The rows come from 6 hidden closed curves, with some noise, and rows from the same curve form a group. Each curve winds through 8 dimensions. The rows are also pushed far along 5 directions, which tell nothing about the answers.
Known rows, each followed by its group:
[140 -130 -45 278 -105 3 -46 -153 189 64 84 -72 -14 -49 -43 -151 118 -157 -75 177] | Pon
[205 -84 -126 -47 -181 -10 -33 -58 147 137 129 98 156 -50 20 -102 -66 -118 -9 57] | luz
[43 -95 50 -14 72 45 -45 38 -82 -8 51 51 -51 76 37 31 -63 -95 99 101] | Pon
[-79 -5 -369 15 -108 -245 -209 -244 -360 307 -102 -6 42 -180 -436 140 -152 261 -294 -256] | lan
[-127 114 -84 -127 92 35 172 0 -94 -27 -97 86 22 98 213 -13 61 96 68 -142] | pivak
[-75 -81 95 -3 -53 133 -125 -35 -232 50 4 60 -61 -61 -121 -14 -87 48 13 62] | lan
[71 63 -162 146 -72 -291 -116 -144 -40 190 -136 23 12 -84 60 85 18 50 -52 -106] | lan
[-212 -82 -3 336 -26 -111 146 -42 -28 44 -272 -190 84 26 -83 82 205 275 -85 -249] | lan
[319 92 -209 -17 -112 -121 -154 -228 34 181 99 40 138 -68 46 -27 -67 -99 -74 89] | luz
[-51 102 257 161 -139 54 -41 -105 93 -100 -10 -237 54 -27 -117 53 56 155 -62 74] | Pon
[111 66 18 -30 -159 -68 -19 -98 103 32 134 -85 -51 -23 -22 -5 -101 -26 -72 65] | zepon
[18 51 -139 26 -105 -79 -155 -189 -74 98 52 -52 -16 -46 -195 -29 -167 102 -116 80] | luz
[-394 -92 -342 -87 65 203 -63 284 -384 -88 -194 -14 8 -21 95 -20 -49 34 140 -339] | Pon
[183 -8 8 33 89 -74 204 -7 115 -5 -37 -21 -10 136 245 132 76 -80 62 -140] | pivak
[75 24 136 -97 56 158 -121 125 2 4 195 56 9 -28 61 -28 14 -219 14 107] | pivak
[-140 -167 284 185 -163 200 152 -21 -13 -168 -103 -134 175 56 -69 0 80 239 142 -6] | Pon
[304 267 -243 -187 99 -340 -26 -100 201 182 -178 155 -95 -36 176 96 -11 -72 -134 -52] | Pon
[180 -187 -1 224 -160 23 25 -72 189 77 188 -96 17 57 81 -42 -17 -196 39 60] | zepon
[37 -42 31 42 -97 -71 -12 72 22 32 -43 -49 115 -51 -1 80 5 30 22 -116] | pivak
[141 38 -207 -271 93 -39 42 68 -88 97 -144 124 41 -30 54 149 -28 -33 -56 -253] | Lun
[-34 -130 -304 70 -100 -47 -30 -88 -85 169 -191 88 113 -3 10 -85 -22 85 18 -75] | lan
[130 104 10 -40 60 -114 -41 -97 123 40 -81 23 -192 72 66 91 -79 -42 -25 111] | Pon
[200 -70 30 36 -5 -72 79 -40 83 25 -96 89 -159 72 215 50 -36 -105 122 12] | luz
[45 -77 -258 52 -6 -108 107 -174 -14 149 -67 103 9 -10 -11 13 52 19 -84 -169] | luz
[-48 6 97 -22 33 131 -40 129 51 -4 161 -19 -45 69 98 -99 -15 -148 27 148] | lan
[33 -214 -112 275 -201 -112 324 -128 259 -6 -382 -54 -135 61 234 11 135 83 95 -219] | luz
[-88 -210 -241 288 -245 -49 113 -154 114 166 -126 -50 -75 -31 3 -157 81 21 -86 -124] | luz
[95 -96 -115 -23 15 -122 -32 59 0 63 -65 93 71 -68 -7 76 8 -66 37 -95] | luz
[-64 -43 94 205 -188 -107 24 -252 13 72 -75 -149 48 -10 -333 -16 -30 317 -161 95] | zepon
[-69 219 -62 58 11 -150 -133 -129 -164 98 -80 -220 -76 -27 -167 181 -5 152 -248 -82] | Pon
[-60 -186 1 274 83 -78 238 63 255 -122 -219 -58 20 176 158 -8 187 19 143 -8] | lan
[-82 190 90 1 39 -111 38 95 -21 -123 -172 -166 -5 -33 73 159 97 121 -8 -168] | zepon
[122 -152 -40 -56 59 48 -78 105 -7 106 156 112 -7 32 -15 -10 -113 -186 31 36] | zepon
[20 -10 -155 -72 -25 -48 -177 39 -135 116 31 34 -35 -192 -121 67 -6 -117 -121 -149] | zepon
[6 225 52 -2 -1 -60 -94 -139 -33 1 13 -25 -13 -24 73 43 31 34 -31 84] | Lun
[149 -25 -261 -38 39 -154 -163 28 -113 227 4 79 83 -63 -40 -11 -47 -104 -92 -27] | Lun
[33 36 -289 -99 191 -127 -48 77 -54 83 -99 68 -43 60 71 49 -34 -88 -27 -77] | lan
[129 110 202 31 12 -74 2 -120 209 -89 -61 -62 -163 -20 -95 58 8 45 -74 164] | pivak
[-92 74 73 -182 74 125 -35 183 42 -139 -65 53 -105 14 141 -10 0 -97 112 74] | Lun
[-198 12 33 3 -49 74 57 -70 -56 -36 48 61 23 9 -26 -103 32 118 23 45] | pivak
[45 -266 152 177 -84 74 -88 -85 55 58 197 109 61 -14 -162 -111 2 -114 65 283] | Lun
[-98 34 114 -154 122 -82 57 61 -104 -80 -88 101 -67 33 -42 165 -55 126 72 -62] | Lun
[-40 -68 372 -44 145 40 157 153 42 -182 107 38 -18 121 -40 -7 -23 63 136 146] | Lun
[67 78 -31 -210 196 -16 -63 178 -146 46 83 104 -62 -78 -11 82 -46 -114 -54 -160] | lan
[357 -98 -207 32 -48 -85 13 -124 198 83 58 77 -88 -10 159 -43 -41 -268 30 54] | Lun
[-24 101 52 244 -167 -193 64 -271 157 51 42 -185 -47 31 -98 -58 13 190 -149 91] | Lun
[-132 12 107 251 -142 -108 248 -213 234 -77 -323 -197 -121 12 -151 30 138 343 -136 -86] | zepon
[43 -85 125 -25 68 26 -83 17 -93 -5 185 59 70 -25 -190 54 -44 -51 5 97] | luz
[-28 16 -63 73 -75 47 135 -157 27 99 -225 -37 -10 44 41 19 108 149 -101 -134] | pivak
[-282 -155 -2 135 -186 235 -122 26 -327 -4 -7 -218 40 -131 -336 -50 -24 168 -115 -131] | zepon
[68 242 235 -451 384 64 -46 279 -40 -212 -103 144 -203 29 71 235 -59 -86 79 24] | Pon
[-11 -321 -291 76 -122 10 122 46 -75 161 -51 90 136 62 46 -59 -80 7 88 -244] | pivak
[130 146 -241 20 63 -151 -295 -286 -191 170 94 57 -41 -126 -181 24 -81 -34 -182 114] | Lun
[-94 222 -106 -113 46 -181 136 -59 -25 24 -149 -50 -10 45 5 41 -1 242 -122 -140] | Pon
[73 -57 2 190 -94 16 -71 -79 70 94 67 -121 -25 17 38 -20 51 -118 -52 86] | Pon
[-189 141 325 -120 218 104 64 228 -193 -152 -98 -12 -48 124 139 103 31 124 125 -42] | luz
[-212 -63 300 162 -20 156 -22 99 -64 -181 -130 -160 97 -14 -185 -26 103 206 48 106] | luz
[0 121 -101 -100 194 -111 -72 179 -67 18 -39 -2 -3 12 51 93 -35 -33 -28 -122] | pivak
[231 200 -184 23 -86 -388 23 -207 183 268 -188 -8 -1 -53 55 123 39 83 -226 -147] | zepon
[566 170 15 81 -80 -326 116 -395 507 156 -47 -14 -216 -2 116 133 52 -133 -208 111] | zepon
[53 -227 -57 218 -208 89 -102 8 196 -17 140 -17 39 -45 35 -243 -21 -197 121 213] | luz
[-87 -133 -130 231 -239 -31 17 -142 1 206 -114 -98 100 -78 -163 -48 69 147 -165 -154] | zepon
[-141 -4 32 72 -106 86 -125 0 -169 15 -18 -147 -12 -124 -224 -40 -2 112 -120 -22] | zepon
[-171 -94 -95 -166 -62 272 -33 26 -289 65 -24 31 13 -71 -243 -91 -87 118 -112 -89] | luz
[27 -77 -52 -26 100 -22 69 115 70 -173 -25 9 25 27 52 43 10 -68 131 -36] | lan
[77 -52 -122 44 -162 -46 -45 -46 31 122 -194 2 46 -73 -12 -59 -4 51 -45 -20] | luz
[72 -33 90 95 -131 -42 46 -157 97 122 67 -61 68 27 -199 -73 -55 151 -143 104] | pivak
[7 94 -52 165 -168 -186 -65 -135 56 77 -55 -151 14 -107 -63 6 60 85 -132 -29] | zepon
[-196 74 -21 -110 199 2 89 168 -91 -123 -147 -2 9 132 48 77 -24 146 82 -122] | zepon
[-97 95 -100 -171 162 -156 174 100 -94 -84 -214 54 52 1 -8 115 49 186 -6 -253] | Pon
[81 -204 -176 126 -55 56 31 -116 12 47 39 -5 -1 -16 -112 -83 -15 -59 -37 -15] | Lun
[-28 -122 267 130 -161 250 213 40 191 -192 -1 -120 94 103 164 -87 127 4 168 65] | zepon
[56 -74 -27 64 103 -63 -102 32 -60 -72 -1 46 -57 -2 34 42 -48 -101 130 63] | luz
[296 94 189 48 52 -235 10 -116 349 -124 86 12 9 21 30 59 26 -79 45 286] | lan
[1 81 -7 110 45 -158 -3 -4 -50 83 -172 -22 -35 37 172 75 68 55 18 -76] | luz
[55 16 -68 21 129 -10 15 -5 34 65 -62 -27 -125 139 107 21 23 -91 -44 57] | lan
[-173 52 170 53 145 -113 -33 122 -69 -105 -50 -18 -55 -39 -86 120 45 94 31 -49] | lan
[-123 117 215 -195 156 147 -132 137 -84 -55 86 46 -1 -35 -229 -14 -33 43 -90 156] | Pon
[141 -36 -178 196 -253 -50 -44 -264 76 270 66 -64 60 -56 33 -49 50 -67 -163 -37] | pivak
[-153 8 -62 41 -98 31 87 2 -28 16 -239 6 -10 28 133 -53 23 164 61 -118] | lan
[45 -75 -122 91 89 -13 108 44 68 -77 -112 -91 88 77 52 22 96 -12 29 -73] | lan
[123 -51 239 159 -44 -159 8 -191 247 -40 198 6 -29 42 -180 -8 -69 25 8 304] | Pon
[-211 -56 -12 70 32 18 60 171 -9 -32 -53 -36 -52 40 119 9 49 -5 69 -149] | lan
[-28 35 -86 62 48 -90 22 -29 125 -14 -135 6 -71 -12 -7 -37 65 33 -45 10] | Pon
[-112 -410 151 105 -66 390 19 244 41 -192 207 0 -38 68 -7 -277 -58 -230 249 232] | Lun
[28 -167 168 53 84 329 -57 -24 -76 -71 299 112 -16 48 0 -189 31 -230 127 322] | pivak
[-30 -7 -102 -144 -47 156 -57 155 12 -15 -44 38 -36 -11 168 -89 -29 -156 73 13] | Lun
[63 -27 -4 86 -94 -112 28 -172 -19 58 48 15 -51 38 20 -16 -92 59 25 68] | Lun
[13 253 185 -40 222 -312 -124 49 26 -81 -51 -21 -7 -68 -136 195 27 110 -64 71] | pivak
[-20 -91 48 54 -114 22 70 -15 12 7 -105 -2 89 39 11 -53 -1 117 64 17] | zepon
[-130 -195 170 455 -161 73 -101 -60 18 -51 208 -211 182 -31 -173 -164 102 26 35 204] | pivak
[50 18 102 63 91 52 88 -136 -9 -48 18 -19 -63 76 25 48 86 0 -5 50] | pivak
[99 106 -41 -49 138 -143 -35 9 81 -59 146 57 -106 26 137 5 -38 -159 63 85] | pivak
[5 -35 -161 -68 -8 109 -150 62 -169 62 269 2 17 -66 -18 -67 -94 -196 -15 -25] | Lun
[303 122 100 -369 280 33 -41 297 108 -144 15 201 -152 59 343 25 -49 -345 200 189] | Lun
[-105 -123 -120 -32 -74 41 10 -57 -129 30 -241 -1 -24 -49 -208 129 -63 175 -64 -219] | Pon

New rows. What belongs after each?
[304 48 -20 89 125 -220 33 84 312 31 -4 55 -5 79 335 7 70 -242 111 72] | pivak
[61 68 176 42 84 -24 59 -36 100 -52 -129 -57 -144 145 130 81 38 19 37 128] | Pon
[-59 -55 -119 -50 -14 176 -241 140 -225 108 200 37 40 18 107 -103 -117 -206 86 75] | Pon
[-122 -245 -116 136 -273 144 43 82 2 -35 -139 -15 102 -46 64 -152 -39 60 170 -114] | pivak
[82 118 220 -302 215 -38 -21 184 -20 -136 49 135 -38 -38 -17 169 -13 -76 58 43] | zepon
[222 -54 -59 69 59 -125 77 -83 126 29 -35 6 -151 25 58 74 4 -113 -18 -35] | lan
[-38 -198 -14 210 -42 43 89 -31 39 -150 -38 -62 17 14 10 19 66 -10 148 -51] | luz
[-123 75 222 148 9 -34 21 -31 -112 1 -151 -125 -9 64 -28 83 53 229 -14 -1] | luz
[-161 -90 201 27 50 -7 206 244 199 -179 -133 62 59 64 129 -20 139 53 199 -39] | zepon
[-181 272 -311 -142 -10 -269 69 -141 -188 112 -222 -37 -88 -8 -7 143 -103 321 -166 -338] | Lun
[198 -187 254 215 -36 -16 -52 -121 165 6 257 29 103 -14 -177 -38 47 -126 26 307] | luz
[154 -33 -428 -69 -145 -79 175 -47 53 214 -346 21 -87 -13 274 119 1 -30 -69 -492] | zepon
[186 -241 -25 238 -102 105 29 -191 140 55 10 1 -59 33 -34 -96 20 -112 19 136] | zepon
[290 95 -204 -156 114 -208 13 10 71 109 -139 177 -137 114 422 130 -96 -194 138 -39] | Pon
[70 -27 -288 194 -149 -229 -105 -290 -98 237 -135 -3 93 -88 -112 0 -22 138 -126 -67] | pivak
[276 115 -6 254 38 -375 0 -215 275 121 47 -110 -8 47 13 75 60 -31 -138 103] | pivak
[147 30 -375 94 -88 -359 69 -205 96 100 -224 -70 -24 -28 40 169 -26 71 -85 -258] | lan
[-177 -168 -80 75 -73 37 129 13 -40 3 15 49 142 36 -66 -168 12 135 55 -28] | Pon
[-12 -27 25 10 131 21 112 180 70 2 -49 26 2 67 158 -16 102 -75 49 -99] | lan
[158 -47 44 -19 102 84 -41 48 103 -84 143 -5 133 65 -10 -80 22 -154 51 241] | lan
[203 -16 -190 -202 135 -14 120 196 8 70 -48 96 -21 99 331 116 -62 -203 100 -271] | pivak
[-85 -119 82 195 -23 149 35 -98 -65 48 -31 -89 -50 36 -194 -104 49 105 -108 68] | lan
[103 135 153 -30 276 -258 7 -43 12 -33 146 13 -23 67 -139 143 -30 46 -58 124] | pivak
[99 -320 11 286 -329 205 -103 -73 49 106 198 -37 240 -65 8 -166 14 -159 109 110] | Pon
[-17 346 294 -60 166 -174 -69 -145 -89 49 107 -115 -105 8 -236 161 -7 192 -270 121] | luz
[-95 201 48 -218 65 89 -55 17 -136 -12 106 -53 -33 -31 -173 -39 -62 101 -165 52] | Pon
[-42 220 251 16 201 -48 -229 -109 -255 -55 155 -125 51 -54 -350 126 10 144 -171 196] | luz
[5 111 -7 -223 100 81 -127 157 56 -153 87 94 -118 -53 56 -15 -125 -145 83 58] | Pon
[-160 51 179 183 -31 -64 24 -105 115 -30 -123 -138 -13 21 -234 -61 92 244 -136 186] | Lun
[-49 147 23 -66 99 -55 -96 -14 -87 98 101 9 -132 -29 -104 -13 -33 0 -159 57] | luz
[2 -137 -48 246 -6 -150 82 -98 31 -17 -185 4 -47 74 96 60 15 81 146 -50] | luz
[-104 199 304 -169 313 77 -238 241 -233 -130 78 86 -25 -24 -7 48 8 -58 92 203] | lan
[148 133 13 61 60 -183 76 147 184 -93 -171 -66 56 33 380 105 108 -66 162 -121] | pivak
[-218 103 112 187 116 -65 -60 -212 -159 -117 -150 -140 -11 -44 -359 125 108 316 -143 27] | Lun
[-146 145 44 13 32 -215 47 67 63 -142 -144 -99 -51 -93 -19 156 106 118 -25 -158] | zepon
[-83 106 -129 -284 -57 231 -368 71 -430 181 161 -6 103 -159 -261 25 -200 -4 -190 -78] | Pon
[159 232 143 -105 98 -125 -168 -66 43 100 190 -42 -107 -7 -94 104 -59 -95 -186 188] | Pon
[-9 176 -7 38 51 -167 -108 28 -65 6 49 -118 64 -56 24 117 32 12 -54 -73] | pivak
[25 21 -260 -21 -32 -93 30 -3 5 -49 -117 -37 -14 -57 77 79 3 -20 14 -212] | luz
[89 -53 99 269 50 -158 129 -19 300 -47 -97 -7 -61 1 146 -32 248 -101 38 72] | luz
[190 58 253 116 -27 17 158 -88 307 -75 -38 -72 -36 104 193 -45 147 -44 36 197] | Pon
[1 -17 205 -111 223 18 196 244 107 -204 -124 9 -87 114 100 164 38 -10 128 -117] | pivak
[-135 386 374 -279 334 -24 -89 232 -226 -271 2 -209 -115 -35 -186 335 -2 145 -114 -68] | zepon
[-121 -86 -37 336 -94 -156 84 -86 3 -47 -188 -135 148 3 22 20 133 197 73 -116] | pivak
[67 133 45 162 66 -143 -87 -103 13 27 48 -151 -80 -54 -77 58 72 0 -143 23] | lan
[-138 -35 102 257 -250 45 6 -180 44 -53 12 -196 99 10 -130 -63 -15 229 -1 61] | Pon
[9 -173 38 169 -233 71 11 23 133 -46 -63 -41 76 -35 39 -138 -1 11 126 48] | pivak
[172 -45 93 -48 -44 194 -145 -67 -15 77 101 25 -49 -15 -75 -42 -51 -147 -57 210] | Pon
[77 74 -51 98 62 -152 63 -49 73 80 -178 -50 26 54 46 64 61 92 -72 -82] | pivak
[-99 240 120 -425 151 173 -206 109 -247 -56 347 30 -25 -117 -369 -48 -182 19 -210 139] | Pon
[-10 -69 270 -16 242 84 -128 258 -29 -106 186 52 72 12 -126 -84 46 -142 67 287] | Lun
[-204 141 18 -70 -48 52 80 22 -33 -87 -83 -147 -49 11 -49 -5 -32 215 -77 -127] | pivak
[77 235 -240 -242 232 -117 -325 43 -346 267 121 81 -24 -127 -159 76 -117 -97 -262 -75] | lan
[-65 87 37 -64 169 -17 -61 36 -69 -32 59 7 7 82 -97 9 -71 66 -33 97] | zepon
[-92 -152 -9 -35 -23 -8 186 92 -83 -23 -57 66 6 92 60 6 -71 94 136 -155] | Lun
[-214 -501 -132 528 -431 129 287 -224 109 38 -273 -177 -33 37 -66 -159 109 208 50 -187] | luz
[-95 -7 -48 -158 35 -13 -109 115 -100 74 92 105 18 -64 -168 -33 -90 -2 -63 2] | zepon
[142 160 -169 -3 123 -225 -101 -67 113 32 -69 60 -105 -26 110 20 -3 -99 -29 71] | Pon
[-20 149 442 -177 339 116 -5 52 28 -271 117 86 -66 18 -213 111 63 24 5 245] | Lun
[-43 -79 -225 113 -263 52 40 -174 0 174 30 -62 62 -7 -52 -208 -28 77 -130 -29] | Pon
[-78 74 -57 -44 168 -6 -184 81 -265 131 78 -16 20 -71 -195 24 -6 3 -171 -46] | lan
[-132 -159 -126 154 -107 -21 -58 -141 -178 119 -24 -27 113 -78 -265 68 20 131 -97 -137] | Lun
[-111 -170 -40 152 -216 39 21 106 -23 -5 -140 -113 159 -54 -25 -11 0 126 64 -192] | pivak
[-96 -40 -129 89 -112 -34 82 -178 16 70 -35 68 -8 22 25 -79 -20 112 15 -48] | Lun
[55 325 0 -154 178 -130 -114 66 -117 -59 -106 -94 -46 -36 35 155 -27 59 -77 -74] | pivak
[-61 20 281 -45 -34 58 -2 65 25 -167 108 -83 -59 -22 -152 -4 -65 58 24 151] | zepon
[164 21 51 -99 113 40 27 -9 80 -132 159 76 -88 14 75 19 -23 -184 81 108] | luz
[167 54 10 -53 20 -13 39 -49 108 66 -68 -20 -151 -30 -10 95 8 -58 -134 -91] | zepon
[119 -107 15 -60 -44 224 -135 -6 -19 123 205 152 15 -41 26 -127 -21 -245 6 165] | pivak
[-42 162 -62 -117 68 -142 58 32 -9 -102 -210 -21 -54 44 94 126 -68 156 53 -135] | luz
[-68 -149 119 113 -141 121 55 -85 42 52 116 -15 99 36 -195 -178 -42 122 -31 146] | pivak
[-95 31 -115 -79 -5 29 -163 113 -93 -51 25 -35 -31 -89 -95 -47 -104 -20 -10 7] | luz
[75 -109 -200 -24 82 117 -24 86 -6 107 2 66 -89 128 218 -91 -19 -249 57 49] | lan
[-76 -133 112 31 -61 80 131 67 -40 -41 22 1 26 99 42 -104 -49 86 110 34] | Lun
[-176 31 170 -5 -2 110 305 174 172 -208 -157 -122 -3 153 203 22 87 136 117 -153] | zepon
[112 -39 89 73 92 -195 73 -72 111 9 40 13 -18 52 -114 110 -18 45 -24 34] | pivak
[-24 16 -7 88 -31 47 47 -135 -26 1 -196 -110 -84 -7 -137 28 38 169 -123 -59] | zepon
[-17 73 -166 -198 10 -29 45 129 -177 -16 -219 -12 65 5 186 202 -34 50 71 -330] | lan
[-65 55 96 84 -44 110 -82 -52 -34 -53 52 -24 50 -4 87 -67 65 -19 66 135] | Lun
[-47 113 -5 -101 95 -159 123 16 60 -148 -181 26 -136 14 68 146 -9 112 64 -118] | pivak
[-189 47 138 7 137 0 -26 172 -43 -80 45 -45 -94 18 -25 46 24 0 11 -23] | lan
[92 -262 -240 303 -170 -20 -40 -107 167 68 96 -5 -7 15 107 -180 -9 -224 96 120] | lan
[29 220 -100 -24 42 -199 -68 -133 -37 211 -15 -113 -58 6 -126 90 -16 109 -302 -60] | lan
[32 -217 -103 34 -111 218 -148 54 -87 155 128 57 -29 -123 -114 -140 -45 -208 -69 -10] | zepon
[42 -131 147 316 -196 -126 72 -24 166 69 -111 -132 68 23 92 36 100 44 58 -21] | luz
[88 31 -68 241 -165 -196 104 -369 77 222 -271 -92 -28 19 -103 29 68 280 -218 -47] | lan
[-24 3 37 127 120 71 -24 43 -11 -39 40 -92 -71 28 3 -66 82 -71 -36 55] | lan
[375 -31 109 22 78 -250 87 -36 353 19 -8 239 -6 69 330 78 74 -241 202 165] | Lun
[105 94 -35 -223 101 114 -106 96 -25 14 127 38 103 63 46 -65 -64 -129 -16 179] | lan
[-172 -206 -289 3 -179 372 -18 18 -210 158 31 63 68 -10 107 -213 -5 -97 18 -158] | pivak
[-10 -4 56 120 39 66 193 -64 71 -120 -190 -75 -60 98 171 33 134 56 79 -68] | pivak
[-63 -213 5 223 -130 234 -121 -164 -141 177 111 -115 16 65 -230 -159 -9 -5 -131 215] | lan
[29 335 269 -100 244 -361 150 -77 135 -117 -63 -24 -10 63 -129 162 68 284 -122 89] | Pon
[171 -240 -125 175 -230 -119 -24 -117 131 230 -15 13 25 5 -55 -118 -58 -50 -50 128] | Lun
[138 73 -38 -94 34 -119 -63 -72 -83 189 110 -44 35 12 -248 96 -144 84 -225 -29] | pivak
